The rows come from 5 hidden closed curves, with some noise, and rows from the same curve form a group. Each curve winds through 4 dimensions. The rows are also pushed far along 2 directions, which tell nothing about the answers.
Some rows, each with its group after it:
[ -1   9 -17 -18  25   3  15  -2   3 -12 -11  19 -14 -16  12 -21   7]
(2)
[ -2  -8  34   7 -11   6   5 -11 -10  -7  20 -14  14   6  -5   1  -3]
(0)
[ -9 -23  -1  15  -7   8   9 -16  19  16  37  22   3 -16   8  -1   6]
(2)
[-15 -21 -10   4   7  -2  -2  30  33  53  20  37 -23 -32  20  11  19]
(2)
[ -4 -13  14  10  -3   3   6   8  16  25  26  11  -9  -9   8   1   6]
(3)
[-12 -20  33  18 -19   4  -6 -17  10   2  27 -14  22   6 -12   3   2]
(0)
[ 20  43 -11 -29  22  -3   6  19 -20 -31 -61 -18 -16  21  -5 -24 -11]
(0)
[ 12  21  25 -15   4   7   5   7 -27 -26 -30 -22   6  18  -6  -1  -3]
(2)
[ 12   9  19  -4  -4   8  10   6 -15  -5   1  -3  -7   7   3  -4  -1]
(4)
[  6  11 -19 -17  27   1   6  26  21  28 -16  21 -51 -18  13 -27  14]
(3)
[ 14  21  11 -20  20   2  10  18 -15 -10 -18 -10 -25  -1   7 -18   1]
(1)
[  2  -3  18   2  -8   2   8  -7 -10  -8  19  -3   7   4   3  -3  -7]
(3)
[ -5 -14  20  24 -13   0   6  -2  11   3  31   5  20   4   5   8  -8]
(4)
[-16 -35 -20  31  -2  -2  -7  -1  35  42  47  31   0 -31  14  25  13]
(1)
[  3  13  19 -22  -4   2   7  -7 -20 -30 -16 -14   5  14  -7 -20  -9]
(1)
[  8  27   0 -36  21  -3  13  -1 -34 -48 -31 -15  -1   6   2 -24 -11]
(3)
[ -9   5   1 -18  18   2  -4  -1  -1  -2 -17  -5  -6 -11  -2  -8  10]
(0)
[-13 -16  11  13  -4   1  -4  -1  33  23  19   6  -8  -9  -3 -11   9]
(3)
[-15 -32  -4  26 -35  -1 -18 -30   9  12  37  -1  31   2 -11  30   1]
(0)
[ -1   5 -23 -12  41  -3   6  22   7  13  -8  15 -28 -30  22  -4  11]
(1)
[ -8 -11   6   7   7  -3   5   9  12  10  23  11   2 -15  12   4   0]
(4)
[ -1 -10  24  30 -17  -4   0  -4   9   4  23 -13  23  14  -5  15 -12]
(4)
[ -4 -17  36  23 -27   9  -5 -15  -9   6  31 -13  18  12  -8  16  -2]
(0)
[-11  -5  -9  -6   5  -3  -6   3   8   8  -5   8   3 -10  -1   6   8]
(2)
[-10  -2 -17  -5  23  -6  -2  17  11  13  -7  14  -7 -24  10  11  10]
(3)
[ -6  -4  10  -1   8  -7  -4   8  -5   1   9 -10   3  -8   5   6  -3]
(4)
[ 10  17  31  -1 -11   7   2  -5 -28 -26 -20 -31  16  29 -15   1  -8]
(2)
[  7  24 -26 -16  25  -3  -2  14  -7 -12 -45  -4 -12   1  -3  -4  -1]
(1)
[ -7  -6  -7 -10  13   1   7  13   7  15  10  25 -15 -23  17   1  11]
(0)
[  4   5  11  -7   5   9  15 -17 -13 -24   5   2   7   3   4 -14  -5]
(2)
[ -9 -10   5   9  -5  -3 -11 -11   8   4  20 -14   3  -5  -6  -2   0]
(1)
[ -2  -4  26  -4 -31   2  -3 -27 -18 -32   5 -21  27  26 -19  -8 -14]
(1)
[ -1   6  19  -9  14   2   9   4   4  -5  -1  -4  -8  -2   2 -19   0]
(3)
[ -1   1  -4  -9  16   0  11   7  -3   0   8  12  -9 -17  14  -1   3]
(1)
[-10 -21  -1  18 -13   4   1 -33  13  -3  34   8  20  -6  -4   1  -2]
(2)
[ -8  15  -5 -31  32   1  11  16  -1  -4 -22   9 -22 -20  12 -19  10]
(0)
[-14 -14 -13  16  -4  -2  -5  -6  30  15  10  16  10  -8  -1   5   4]
(4)
[ -8  -5  16  10  -5  -8  -1 -10  -6 -19  17 -14  28   5  -2   8 -13]
(4)
[  9  39  -2 -25  35  -6  13  19 -14 -39 -50 -17  -3  10   3 -23 -13]
(4)
[ 14   9   1 -10   1   1   7  -1 -20 -15   0  -2  -5   7   2  -5  -5]
(3)

New rows. What belongs after each?
[  0  -6  -3   6 -14  -4   4 -13   0 -17  11   2  22  10  -2   0 -13]
(0)
[ 7  8  8 -6  6  8 17  9 -6 -1  0 14 -7 -1 11 -8  0]
(4)
[  2  12   5 -22  14  -2   8  19 -17  -8 -18   2  -9  -6  11  -4  -1]
(2)
[ -1   4  22   6 -15   8  -6 -18 -15 -16 -10 -23  23  22 -19   8  -3]
(2)
[  7   7   9  -3  -3   4   0  -3   1  -3  -2  -9 -10  10  -6 -18  -1]
(3)
[ -2  11  -2 -11  17  -7  -6  10  -7 -10 -21 -18  -2  -1   0  -1  -3]
(4)
[ -1 -12  14  20  -5  -2  -8  -9   3  10  31 -15  -1  -5  -2   7   0]
(1)
[-13 -21   2  10  -3  -2 -11  -9  20  19  30  -4  -5 -16   0   0   7]
(1)
[  5  23 -45 -29  47  -5   0  39   5  18 -49  18 -47 -24  15  -9  14]
(3)
[ 13  18  10 -20  17   1   9  22 -20  -7 -15 -10 -18  -1  11  -7   0]
(4)
[  7  24  -1  -4  23  -5   5  22   2  -9 -33 -11  -7   7   2 -12  -4]
(4)
[-18 -26  -2   8 -11  -3  -9 -12  24  22  30  10   0 -15  -2   0  10]
(1)
[ -8   1   3   1  11  -9   0   5   1 -12   2  -7  13  -1   4   2  -6]
(4)
[  0 -12 -23   5   1  -2   1   8  10  26  17  26 -18 -21  15   8   7]
(3)
[ 5 -4 20 12 -7  2  6  7  1  7 18 -1  1  6  7  4 -4]
(4)
[ 12  -1  13   6 -33   1  -5 -34 -30 -41   8 -29  31  33 -19   3 -24]
(3)
[ -1  14  -7 -23   4  -2  -1  -7 -12 -28 -31 -11   7   9  -9 -14  -4]
(1)
[  5   3  -4   5  -4   4   7 -23   0 -21   2  -4   5   8  -6 -14  -5]
(2)
[  6  12   1  -2  -6  -1   0 -22 -34 -50 -18 -24  36  24 -13   9 -17]
(1)
[ -2  11  -4 -14  27  -8   8  17   0  -8 -11  -1  -6 -11  12  -8  -3]
(4)
[  5 -13  27  21 -28   9   3 -14  -8   2  32  -5  15  14  -3  11  -4]
(4)
[  1  11 -11 -14  18  -1  -4  15  10  13 -23  -1 -31  -8   1 -17   9]
(1)
[ -4  -2 -29 -12  17  -4   2   6  19  16  -4  24 -31 -24  11 -16   9]
(3)
[  2  10  14 -13   6   5   4  11 -10  -1 -19  -2  -3   2  -1  -1   7]
(2)
[ -6 -19  -6   7 -12   3 -14 -10   9  21  14   4  -2  -9  -6  11  11]
(4)
[ 21  32  -4 -20  31   5  18  22  -9 -10 -31   3 -34   2  11 -27   1]
(2)
[ -7 -13  13  15 -17   0 -13 -12   9  11  23 -17   5   3 -10   2   0]
(1)
[ -4   5 -12 -16  20   4  13  -3   2  -9  -5  17  -9 -15  10 -17   8]
(2)
[  4  11  10  -2   6  -1   5  10  11  -3 -15  -5  -8  12  -3 -17  -4]
(0)
[-16 -22  -6  15 -15  -3 -21  -8  16  20  19  -2   7  -6  -9  18   7]
(4)
[-10   5  -7 -20  22   4   5   7   2   3 -18  16  -8 -20   7  -7  13]
(2)
[-14 -30 -16  20 -12  -5  -5 -18  27  16  44  22   9 -15   5   5   0]
(2)
[-18 -23   6   9 -11   3  -2 -23  10   4  25  10  20 -10  -3  11   6]
(2)
[ -9  -8   9  -1 -24  -1 -10 -32  -6 -28  -1 -17  30  19 -19  -1 -10]
(1)
[  9   9  17   7   7   0   7  14  -4  -3  -2 -10   1   8   6  -2  -8]
(4)
[-11  -9  -1  10  -2  -9 -14  -1  11   9   8 -10   7  -4  -4  12   2]
(4)
[  3   6   4  -4  17  -7   2  26   4  14  -2  -4 -17 -10  11  -1   3]
(4)
[-10 -16 -22   2   7  -5   1  -4  21  11  21  25  -4 -20  11  -5   4]
(2)
[ -4   2   1 -12  22  -5   5  21   1  10   3   5 -17 -22  17   0   5]
(4)
[ -3 -14  16  12 -17   2  -3  -5  10  17  28  -2  -2   1  -4  -1   2]
(1)
[ 10  11 -18  -1   8  -3   6   0   5  -9  -8   0 -13   4   2 -15  -8]
(2)
[  2   1  20   6  -5   8  -6   0  -4   7   0 -15  -2   5  -7   7   8]
(0)
[  9  14  -8  -8   5  -5  -5  15  -4  -1 -24 -11  -8  11  -3  -3  -4]
(2)
